There are 3 ways to turn a row about zero (a turn may also mirror it). The second row of each pair is the first, turned, with some noise. The first 27 pairs use one turn. New pairs use 3 turns, one after the other, and a turn may come again.
Known pairs, each followed by its turns in order:
-3.739  2.227  0.198  3.787  0.586 -0.212 -1.387 -0.290
 3.033  2.913  0.718  1.239 -3.234 -0.648  1.898 -0.120 -> vinus

-3.519 -1.779  3.561 -2.717 -3.116 -2.641  2.351  1.232
 3.332 -1.195  1.024 -2.382 -5.595  0.456  2.166 -1.264 -> nurid

-3.738  1.422  2.895 -1.611 -2.513 -2.503  1.917  2.064
 3.227  0.796 -2.031 -4.546 -0.659 -0.213 -0.786 -3.052 -> sudab

 0.159  0.340 -2.070 -0.918  0.034 -3.067 -1.406  3.418
-1.005 -0.542 -1.048  0.925 -0.443 -0.030 -3.980 -2.907 -> sudab

 2.141  0.340 -3.283  0.396  3.506  2.242  3.547  0.575
-1.694  0.174 -2.786  1.812  0.157 -0.895 -2.154  5.048 -> vinus

-3.627  2.321  0.411  1.088 -0.792 -3.197  0.147  1.856
-1.966 -0.708  1.610  1.951 -4.481  1.229  1.288  0.204 -> nurid

-3.513 -2.051  3.799  1.839 -0.272 -3.186 -2.323 -1.054
 1.169  0.042  3.239 -0.508 -3.150  5.807 -1.252 -0.360 -> nurid

-1.627 -0.140  1.339  1.532  1.379 -3.313 -2.074  0.650
-0.347  0.946  2.299  1.172 -2.349  2.317 -1.879  1.150 -> nurid

-3.884  3.649  0.754  2.545  2.694  3.476 -3.899 -0.013
 3.723  1.406  2.949  0.124 -4.560 -3.330  2.332  3.145 -> vinus

-2.032 -0.791 -2.044 -1.944 -1.193  0.746  3.880  1.337
 1.744 -0.036 -2.931  0.366 -1.915 -2.124  2.941 -0.815 -> nurid

-3.695  0.427 -1.928  0.892 -2.373  0.091  1.696 -0.380
-0.878  4.412 -0.465 -1.705  0.206 -1.132  0.550 -1.568 -> sudab

 3.554 -3.062 -1.107  3.530 -0.099 -2.769  0.105 -3.850
 0.219  5.928  3.024 -1.111  3.417  1.355  1.195  0.312 -> nurid

 2.591 -1.846  1.742 -2.523 -1.683  3.885 -1.803  1.892
 0.963 -2.510 -2.527 -4.754  1.486 -0.422 -1.731  1.472 -> nurid

-0.419  2.301  3.025  0.338 -0.397 -3.861  0.740 -2.475
 1.152  0.316 -1.661 -0.489  1.430  0.269  4.836 -2.068 -> vinus

 2.689  2.792  0.333  0.996 -3.737  3.526  3.023  2.562
 2.042  0.753  0.701  1.752 -4.377 -2.876  3.886 -2.897 -> sudab

-1.763 -1.927  1.097  1.275  1.394 -1.717 -1.083  3.114
 3.288  1.077 -0.511 -2.419 -1.340  1.997 -1.214  0.033 -> vinus

 3.438 -2.125  3.334  1.421 -2.474 -2.397  2.820  0.885
 0.254 -2.018 -4.901 -0.535  1.335  0.652 -1.070 -4.290 -> vinus

 1.837 -2.857  1.698  3.619  2.822 -1.941 -2.028 -2.034
-1.104  0.086 -3.597 -2.899 -4.415  2.427  1.989 -0.478 -> vinus

 1.567  0.898  2.060 -0.104  2.305  3.791 -1.360 -1.682
 1.746 -0.701 -0.356  2.077 -1.007  1.078  1.707  4.660 -> sudab

-3.052  1.471  3.694  2.320 -2.259  3.414  0.004 -1.509
-0.100 -4.829  0.287 -0.492  1.067  3.991  2.636 -1.303 -> nurid

-1.498  1.358  2.082 -3.325  1.463  2.493  1.374  1.482
 1.966 -0.981  1.294 -2.243  2.869 -3.416  0.252  2.173 -> vinus

 0.078 -2.261 -2.753 -0.562  2.173 -3.462  0.295  1.532
-3.040 -1.276  0.811 -0.420  0.892  1.897 -3.228 -2.118 -> sudab

 3.653 -1.471 -0.662 -1.531  1.045  0.176  1.416 -2.379
 2.231  2.094  0.282 -1.278  2.918 -2.328 -0.423 -1.353 -> nurid

-2.274 -3.759  0.057  1.469  0.256  1.302 -3.003  3.235
 1.883  0.867  1.834 -3.069 -3.250  0.927 -3.660 -0.365 -> vinus

-1.422  3.436  1.712  1.668  1.279  0.197 -1.432 -3.848
-0.376  0.046 -4.249 -0.984  1.027 -1.140  1.830  3.546 -> sudab

 0.639  0.943  3.665 -2.011 -0.048 -3.804 -2.717  2.490
 2.969 -4.071 -2.973 -0.931  0.838  0.029 -3.085 -1.002 -> sudab

 3.330 -0.746  1.568 -2.860 -3.537  0.656  0.490 -2.655
 2.901 -1.292  0.754  1.563  3.247 -0.152  3.707 -1.377 -> sudab

New pairs, each followed by its turns in order:
-2.319  3.013 -3.510  2.519  2.725 -1.672  1.500  0.917
 2.795  2.297 -1.851  0.358  0.058 -4.370 -2.772 -0.214 -> nurid nurid vinus

 1.488  3.186  3.707 -2.363 -3.570 -0.894  1.441  3.808
 2.003 -3.726  0.232  1.698  3.261  3.631  1.838  3.750 -> nurid sudab sudab

-0.925 -2.128 -3.072 -1.530 -1.189 -3.800 -0.462  3.161
 1.051  0.445  0.330 -1.147 -3.787  1.652  2.597 -3.487 -> nurid nurid nurid

 0.093 -0.472 -1.894 -0.471  2.669 -3.535 -1.112  0.380
 2.221 -2.020  1.628 -0.255  2.026 -1.206  0.954 -2.606 -> sudab vinus vinus

 2.738 -2.049  2.346  2.996  2.170  0.333 -3.177  3.571
 1.273 -0.397  4.002 -0.660 -1.400  3.513 -4.616 -0.278 -> nurid nurid vinus

-0.480 -1.829 -3.749 -2.706  2.606  0.387 -2.944  2.759
-4.229  1.910  1.483  3.596  0.253  2.412 -1.357 -0.256 -> nurid sudab nurid

-2.171 -3.798 -2.776  0.742 -0.017  1.151 -3.565  1.018
-3.649  3.042 -1.621 -1.882 -1.362 -0.921 -1.311  2.730 -> sudab sudab nurid

-3.718  3.814  2.034 -1.433 -1.154 -0.626  2.984 -3.900
 0.605 -3.722  0.001 -0.043 -2.431  3.565  5.679  1.758 -> nurid nurid sudab

-1.274 -3.391 -1.208  1.556  0.018 -2.435 -3.579 -2.133
 2.247  1.528  5.394  1.390 -1.763  1.219 -0.337  0.296 -> vinus vinus nurid

 2.800 -0.139  0.101 -2.070  0.370 -3.573  3.833 -3.247
-4.131 -2.572  0.142  3.400 -0.418 -1.099  3.856  0.105 -> sudab nurid sudab

-3.292  2.494  0.624 -0.320 -0.688 -2.772 -2.323 -2.263
 2.203 -2.735 -3.119  0.297  2.856  1.645  0.314  2.752 -> nurid sudab vinus

-1.570  3.409 -0.728  3.803  0.677 -0.456  0.205  2.049
 1.620 -2.062  2.627 -0.202  2.849  1.047  2.234 -2.671 -> nurid sudab vinus

-3.864 -1.691  3.813 -0.399 -2.414  2.801  1.243 -3.813
-1.230  3.600 -2.053 -3.805  1.899  1.309 -4.934 -1.151 -> nurid vinus sudab

 2.326  1.304 -2.710  3.501  0.855 -1.438 -0.515 -0.254
 1.057 -0.024 -3.184  2.013 -1.240 -0.617  3.745  0.565 -> sudab vinus sudab

 1.002 -2.776 -1.800  0.772  0.495  3.936 -0.359  3.386
 4.340 -2.545 -2.818 -2.144 -0.964  1.333 -0.534  0.413 -> sudab nurid nurid

 3.335  0.509 -1.252 -2.039 -2.704 -0.113  1.967  1.240
-0.314 -2.742 -1.155  0.287 -2.581  1.356 -2.525  1.970 -> vinus sudab nurid

 3.527 -1.400  1.590  0.236  1.948 -2.096  0.723 -3.361
 5.773 -0.285  0.329  0.478 -0.809  1.251  0.468  1.374 -> sudab sudab sudab

-1.612 -3.608  2.896  2.079  3.685 -3.741 -3.724 -2.357
-0.147 -4.295  3.119 -0.954 -6.189 -1.212 -1.551 -0.883 -> sudab sudab vinus

 2.274  0.689 -2.224 -2.061 -3.230 -1.915  0.013  3.793
 2.845  2.329  0.411 -0.185  2.205 -0.877 -1.028 -4.996 -> vinus vinus sudab

-0.120 -1.986 -0.865  2.594  1.159  3.177  1.389 -0.311
-1.428 -3.853  0.073  1.537  2.190  0.698  1.603  0.187 -> sudab vinus sudab

 2.648 -0.730 -3.881  0.289 -1.195  3.365 -3.488  1.232
 0.037 -6.195  0.299 -0.131 -0.238 -1.581 -0.963  3.760 -> nurid vinus nurid

 1.772 -1.001  1.693  1.468  2.737 -3.207 -3.551 -0.905
-1.300 -2.782  0.353 -1.080  0.334  3.417 -4.340  1.442 -> sudab sudab nurid

 2.018  1.149  1.652  0.595 -0.568  0.325 -2.928 -0.948
-0.931  1.562  2.105  0.389 -0.285  0.477  3.083  1.135 -> vinus vinus vinus

-1.747 -1.977 -0.451  1.990  1.374  3.656  2.482  0.114
 2.995  1.406 -1.050 -3.844 -1.322  0.583  1.253  0.313 -> sudab nurid nurid

 0.575 -2.221  2.181  3.925 -1.716  1.465  1.685 -2.743
 1.608  1.862 -1.878  1.789 -0.989 -4.447  2.529  0.859 -> vinus vinus vinus

-3.066  0.796  0.317  1.887 -3.594  0.543  3.609  3.758
-5.961 -0.562  1.050  0.837  0.161  3.252  2.407  0.418 -> sudab sudab sudab

 3.128  1.318  3.064 -1.495  1.224 -2.493  1.885 -0.173
-5.210  0.727 -0.037 -0.952  1.070 -0.208 -1.890  1.122 -> nurid vinus vinus

-3.461 -3.434 -3.880  1.636 -1.784 -0.740 -2.871 -0.699
-1.281 -1.113  0.590 -2.147  0.704  6.649 -1.194  1.249 -> sudab nurid nurid

 3.084  3.250 -1.265  1.822 -1.145 -3.184  2.522  1.361
 2.636  1.581 -1.355  1.935 -0.982 -0.437 -0.390  4.960 -> vinus nurid vinus

 0.607 -3.428  1.537 -2.134 -0.363 -3.125  0.010  2.757
 0.156 -2.871  2.985  0.441 -3.772  0.819 -1.778  1.803 -> sudab sudab sudab

-2.860  2.112 -1.907 -1.295  2.494 -0.549 -3.844  2.368
 1.561 -2.271  3.611  0.695 -0.079  2.819 -3.519 -2.632 -> vinus nurid sudab

-3.746  2.591  3.606  1.619 -2.176 -2.858  1.165  0.746
-0.248 -3.702 -3.586 -1.387  3.750 -0.085  2.445 -1.162 -> nurid sudab vinus

 3.059 -0.982 -1.095  2.776  1.183 -3.203  2.403 -2.825
-1.472 -0.233 -4.349  1.969  1.124  2.899 -2.939  1.236 -> nurid vinus vinus

